The rows come from 4 hidden closed curves, with some noise, and rows from the same curve form a group. Each curve winds through 4 dimensions. The rows are also pushed far along 3 directions, which tell nothing about the answers.
Known rows, each followed by its group:
26 -21 -1 -17 -2 -24 -17 30 48 -20 : q931
2 16 1 21 -2 4 -1 1 -29 7 : q4
-4 9 -14 -5 0 -30 -20 -13 -13 -2 : q747
8 -24 -14 -24 9 -70 -42 -7 2 -30 : q931
-1 16 -15 18 -11 12 -9 11 -4 -1 : q747
2 20 3 11 -18 31 3 24 33 19 : q4
4 5 0 -5 -3 -25 -22 -1 13 -3 : q266
-6 18 -14 11 -11 1 -23 3 9 -4 : q931
8 -12 -15 -15 -2 -34 -29 8 30 -19 : q266
4 -6 32 4 5 71 52 18 7 21 : q931
9 5 17 7 -6 20 23 13 10 16 : q4
-8 22 -4 7 -4 -36 -37 -16 -23 -1 : q266
-19 -4 13 -5 16 -17 10 -36 -57 6 : q266
16 -8 16 -7 2 14 11 19 19 0 : q931
1 -5 15 -6 4 4 23 -6 -4 10 : q4
-7 2 6 0 6 -18 -9 -16 -24 -2 : q266
4 3 -19 4 3 -19 -30 -5 -9 -19 : q266
4 -23 3 -13 7 -14 15 -4 3 -8 : q747
-3 5 -5 -3 2 15 -11 3 1 -8 : q4
9 -2 -8 -2 -4 -6 -30 15 32 -17 : q747
9 7 -24 10 -9 -6 -38 20 21 -20 : q266
-7 17 -21 14 -19 4 -26 12 28 -3 : q931
-8 28 7 11 -11 5 1 -5 -10 23 : q266
-12 22 -26 9 -15 -35 -42 -5 2 -2 : q931
-12 15 20 8 -3 25 37 -4 -26 36 : q747
2 -3 4 -9 1 -20 -18 -2 11 -5 : q747
-1 -18 -3 -1 6 -10 -5 -1 -7 -17 : q747
12 2 -24 4 0 -22 -37 1 5 -27 : q266
8 -11 3 -12 6 28 24 5 22 1 : q747
6 -12 7 -1 12 10 18 -3 -20 -7 : q4
6 -7 10 0 -1 7 18 8 13 11 : q4
-5 2 -3 3 3 17 18 -5 -15 7 : q266
3 -3 3 -1 -2 -6 -15 6 16 -8 : q747
-5 -9 -12 -8 11 -25 -25 -14 -18 -21 : q931
8 0 -19 3 -3 4 -14 13 11 -18 : q931
14 -32 5 -11 17 12 28 1 -5 -16 : q4
-18 41 -2 22 -19 -1 -36 2 -2 17 : q931
2 0 -6 -11 0 -42 -33 -5 7 -9 : q747
12 -9 0 -3 1 27 21 15 18 -7 : q4
3 16 -20 14 -8 5 -17 9 -4 -7 : q4

New rows, each followed by its group:
-1 13 7 5 -3 -14 -16 -2 -8 6 : q4
-7 16 -30 11 -13 -30 -62 5 13 -19 : q931
-13 33 -21 6 -7 -26 -46 -15 -23 -6 : q4
2 -12 -4 -10 2 -3 -3 6 13 -6 : q266
-1 3 6 9 2 26 15 4 -12 9 : q4
7 -14 8 -9 14 7 15 -10 0 -4 : q266
0 49 -3 28 -26 20 -13 23 4 24 : q931
-9 16 -18 3 -6 -30 -39 -4 -8 -4 : q266
6 -6 10 2 1 26 9 13 15 1 : q266
0 -7 -15 -5 -7 -28 -29 12 15 -19 : q266
5 -7 0 -10 1 26 11 12 25 -6 : q4
-12 -9 5 -9 6 -17 -5 -14 -9 3 : q931
15 -14 -7 -16 3 -21 -11 2 30 -14 : q266
11 5 -5 9 -11 10 7 19 23 6 : q4
11 -5 22 -5 1 26 31 15 11 13 : q931
-1 4 -13 5 2 0 -3 -5 -18 -6 : q4
18 -13 -20 -9 3 -27 -33 14 14 -33 : q931
14 -22 -3 -3 12 -15 3 0 -11 -18 : q4
-6 23 10 21 -17 22 12 15 -5 24 : q747
-13 12 11 12 8 26 27 -21 -47 17 : q266
0 32 -7 23 -18 12 -3 12 1 20 : q4
5 9 -7 13 -17 -10 -20 25 17 -1 : q747
-26 43 -19 13 -7 -30 -34 -31 -50 14 : q4
-6 16 4 9 -8 -9 -18 6 -6 10 : q747
-15 4 21 -3 -1 7 19 -11 -5 24 : q931
8 -1 -5 -3 7 -10 -9 -10 0 -8 : q266
-4 20 6 12 -3 29 -2 7 -13 6 : q4
15 7 -5 5 -10 -4 -30 22 39 -10 : q266
3 16 -14 8 -15 9 -13 18 27 3 : q4
-1 6 4 -8 7 -36 -14 -17 -30 -2 : q931
6 -23 -5 -14 13 -25 -18 -6 3 -24 : q266
-11 -16 0 -11 15 -25 2 -26 -38 -11 : q266
-5 8 19 7 -1 24 18 1 -8 15 : q266
-2 10 8 0 -1 1 15 -5 -17 15 : q931
3 -13 22 -11 6 5 20 -2 6 7 : q4
8 -13 -6 -11 5 -15 -25 3 23 -22 : q747
9 -23 -1 -24 14 -24 3 -15 10 -11 : q266
9 -25 -7 -27 15 -17 5 -14 15 -18 : q747
-20 21 -13 8 -3 -33 -49 -20 -29 -4 : q931
-6 0 -13 3 2 -9 -3 -9 -24 -5 : q747
4 2 -18 -1 -3 -46 -27 -6 -2 -10 : q4
-3 -5 23 -13 15 -7 20 -20 -35 10 : q931
2 7 -1 -4 1 -4 0 -8 3 7 : q266
-11 0 8 -12 10 12 18 -18 -20 6 : q4
1 7 -17 13 -20 22 -17 30 47 -4 : q931
-17 11 10 -7 15 -33 -6 -46 -53 13 : q266
-4 -16 -2 -13 16 -18 -10 -21 -11 -18 : q747
7 2 -9 5 -11 -10 -12 17 20 -7 : q747
0 30 -18 25 -12 9 -21 11 -15 1 : q4
